The groups are shells around one centre, one inside the other: the same stretched ball of 5 dimensions in 9 sizes.
(in the rows, 128 means zero)
Some rows, each with its group after it:
[117  97 129 137 142 187  84 107 126 145 122  92 117 122  92 156 132 131] : Zem
[139 101 123 136 117 202 116 166  72 115 129 103  98 138 104 117 134 120] : Zem
[123 132 114 125 100  86 156 149 128 115 134 152 133 114 139  84 129 140] : Vav
[116 143 122 124  99  86 142 112 151 128 128 159 150  88 113 118 140 142] : Sas
[ 83 136 145 119 120  83 138 103 157 121 134 143 162 107 137 131 121 165] : sida
[127 151 110 136  97  94 155 151 129  89 145 163 109 132 135  94 122 153] : sida
[114  93 129 131 139 169 101 126 117 140 124  93 122 128 113 133 127 132] : niv
[100 113 136 119 124 110 122 103 147 149 121 124 161  95 118 130 134 140] : Vav
[ 94 155 130 131 113  75 147 116 158  94 146 160 134 127 142 121 113 175] : Zem
[ 89 135 128 131 132  80 125  96 175 121 138 138 139 124 138 131 112 169] : sida
[ 97 125 139 130 128 132 128 132 123 102 141 123 124 142 137 126 112 162] : Vav
[132  83 115 130 133 165  94 117 127 171 112  92 129 102  96 126 144 109] : boda
[130  66 130 127 140 212  87 136  89 166 110  69 124 116  94 132 142 103] : Sas
[ 92 147 135 124 114  77 137  98 167 118 135 155 154 103 127 133 125 164] : sida
[141  87 117 137 129 204 100 152  86 136 123  89  98 134  99 122 135 113] : Vav
[118 130 124 134 111 131 150 172  96  81 147 135 102 157 148  93 111 155] : fef
[128  88 122 121 123 148 103 109 131 180 106 104 152  79  91 127 154 105] : Sas
[110  88 138 121 135 162  94 100 131 171 110  94 154  91  94 147 144 120] : fef
[108 157 116 129 103  54 145 100 179 118 136 171 145  98 126 118 129 159] : boda
[108 150 113 142 119  88 141 134 151  83 153 152 101 154 148 109 103 174] : puned
[131 118 124 134 113 169 116 136 105 122 128 121 115 118  98 130 138 128] : Sas
[120 118 122 126 117 122 114 100 150 154 118 129 147  86  97 134 145 128] : Vav
[141 135 104 127  86  93 162 162 115 115 132 159 124 108 129  73 139 127] : boda
[145  80 126 124 116 206 102 143  80 163 107  91 130  95  80 125 158  93] : Zem
[138 113 107 139 119 152 113 134 122 131 128 120 105 123 105 117 134 126] : fef
[106 145 113 127 106  47 164 140 154 102 144 163 133 128 161  80 112 163] : Nog
[131 120 119 134 113 155 116 129 118 128 126 126 118 111  98 128 140 128] : Zem
[145 101 111 123 105 141 119 127 120 167 109 122 142  78  90 110 159  99] : boda
[115 137 115 143 126 123 117 115 150 107 141 135 105 137 119 133 117 158] : puned
[102 111 128 140 148 152  94 105 146 125 135 103 112 142 118 149 113 155] : puned
[125 117 128 129 112 159 124 141 103 121 128 123 123 117 107 122 137 130] : niv
[ 78 144 147 115 114  64 149 103 161 117 135 154 171 102 143 125 121 170] : puned
[114 128 121 140 126 137 120 129 132 105 140 127 106 142 124 127 117 154] : fef
[152  92 120 123 100 188 126 167  68 145 113 109 125  99  93 100 157  94] : boda
[129 142 111 129  97  95 141 123 144 126 129 158 134  95 111 110 141 135] : Sas
[150 106 103 132 107 150 121 144 111 146 119 122 117 103  98 102 148 107] : sida
[129 115 126 132 111 168 131 161  86 107 133 120 109 134 117 111 130 132] : niv
[112  84 149 119 128 192 114 149  77 138 119  88 139 120 114 125 135 122] : puned
[130 101 122 127 115 156 134 168  86 121 129 112 115 133 128  93 129 125] : fef
[122 102 123 130 129 154  96  99 141 162 115 108 138  94  89 145 145 121] : niv
[103 135 139 126 107 124 164 180  85  69 151 140 115 159 161  90 107 165] : Nog
[ 95 107 134 133 151 142  82  71 171 155 123 101 140 110 100 170 126 148] : Nog
[ 95 104 149 124 139 162  92  86 141 154 118 101 154  98  94 168 137 139] : Nog
[116 111 115 125 123  96 120 107 159 157 120 126 146  97 119 113 135 132] : Nog
[115 113 121 124 121 112 117 104 152 155 119 126 148  92 109 125 139 130] : niv

New rows. What belongs after each?
[146  88 112 143 130 212 103 169  75 120 130  87  80 153 107 112 128 117] : puned
[152 102 107 134 106 173 127 170  82 127 125 115 101 125 107  94 141 109] : Zem
[139  86 120 125 120 177  99 120 112 174 106  99 139  84  80 130 158  98] : fef
[148 106 113 127 103 163 114 131 109 157 111 121 132  83  80 120 160 100] : puned
[102 133 133 121 112  96 132 104 152 134 127 144 157  93 117 129 135 147] : Vav
[133 127 114 144 116 161 124 153 105  96 141 127  88 148 116 116 122 142] : puned
[150  85 115 127 112 188 115 159  79 152 113 100 119 106  96 104 151  96] : Zem
[115 115 128 134 130 155 101 106 137 136 126 114 125 115  99 148 132 138] : fef
[147  75 113 138 137 217  75 122 105 170 109  76 109 109  73 143 150  97] : Sas
[133  95 116 127 119 151 123 151 102 141 122 108 122 119 118  99 136 117] : sida
[105 138 131 130 115 115 136 129 131 102 140 141 127 128 130 123 120 158] : niv
[155  94 110 132 107 188 124 176  70 131 122 107 101 124 104  94 144 102] : sida
[ 92 157 133 119 101  47 160 112 164 109 139 172 161 101 143 110 124 167] : sida
[126 114 127 125 112 150 112 110 127 152 115 124 144  84  86 139 152 119] : boda
[107 129 132 122 112 108 126 101 149 140 123 140 156  88 107 134 140 140] : Zem
[114  96 123 142 150 176  89 120 127 131 131  89 101 147 114 141 116 142] : Nog
[124  77 144 116 124 201  96 120  92 175 102  85 156  81  79 144 159  99] : Nog
[107 149 125 123 100  73 153 122 149 112 136 164 147 103 131 109 130 154] : Vav
[148  71 131 124 115 233 111 179  41 144 113  80 116 118  94 108 151  91] : Nog
[107  75 147 119 143 188  80  93 123 182 104  77 159  87  84 162 148 114] : puned
[ 99  86 148 130 151 195  93 126 103 132 127  77 123 142 116 149 119 141] : Nog
[118 101 133 129 131 173  87  91 136 163 112 102 142  90  78 162 148 121] : boda
[119 115 129 134 120 163 129 161  91  99 139 116 105 149 129 112 119 144] : niv
[118 141 119 117  89  63 169 144 134 118 132 167 152  96 140  81 135 141] : Sas
[ 92 115 143 130 140 142 103  97 146 131 130 110 139 121 115 156 122 155] : sida
[118 138 125 122  96  99 149 133 129 119 130 154 144  98 120 107 138 139] : fef
[149 131 100 140  99 138 140 166 103 103 137 142  92 133 118  91 132 129] : puned
[102 131 135 130 123 125 118 105 145 121 132 131 136 115 114 143 126 153] : Zem
[116 162 118 127  85  63 185 172 118  69 153 180 120 138 162  70 114 165] : Sas
[115 116 126 130 127 139  98  86 156 156 118 120 142  90  88 154 143 132] : Sas
[117  97 131 119 123 142 111 112 128 164 112 109 155  87 102 128 146 118] : Vav
[101 110 134 121 130 116 112  95 154 155 119 118 157  94 112 137 135 138] : Vav
[151 105 109 139 113 189 105 141  99 137 121 111 102 113  84 125 147 109] : puned
[159 109 103 136 101 172 122 158  91 133 122 122 103 111  92 103 150 104] : puned
[156  93 100 133 114 165 109 141 110 161 113 109 114 100  90 105 152  97] : Nog
[152  56 125 127 127 247  91 165  51 165 106  63 113 114  82 118 154  81] : Nog
[114 119 129 118 106 106 148 144 117 126 128 137 147 107 134  96 133 136] : Vav
[ 98 123 133 119 120  90 131 105 155 141 126 135 159  98 127 122 130 147] : Vav
[152  88 102 134 122 174  92 120 123 174 108 100 119  92  77 125 155  95] : Nog
[119 144 110 128  98  67 166 155 134  98 143 163 123 128 153  76 119 153] : sida
[115 141 119 129  99  90 176 186 100  71 153 155 109 158 170  65 106 161] : Nog
[134 102 112 135 124 156 112 137 116 139 125 110 112 122 109 114 134 122] : niv
[135  95 126 119 107 158 128 150  91 150 114 113 141  95 105 103 150 106] : Zem
[108 112 132 133 134 152 101 105 138 135 127 110 129 118 106 149 128 143] : niv
[130 129 100 138 116 100 127 123 154 127 133 141 113 119 121 106 127 139] : puned
[115 116 121 119 110  92 141 130 137 141 124 136 150  99 130  97 135 133] : Sas
[137  89 115 131 124 171 111 147 101 146 120  99 115 120 108 109 138 112] : fef
[116  83 131 126 136 173 106 137 103 146 121  88 127 126 117 121 129 124] : Sas
[132  82 135 121 120 200 102 135  85 161 108  91 139  94  85 132 155 101] : Zem
[ 99 154 127 125 102  60 166 139 144  90 147 168 138 127 155  95 114 170] : niv
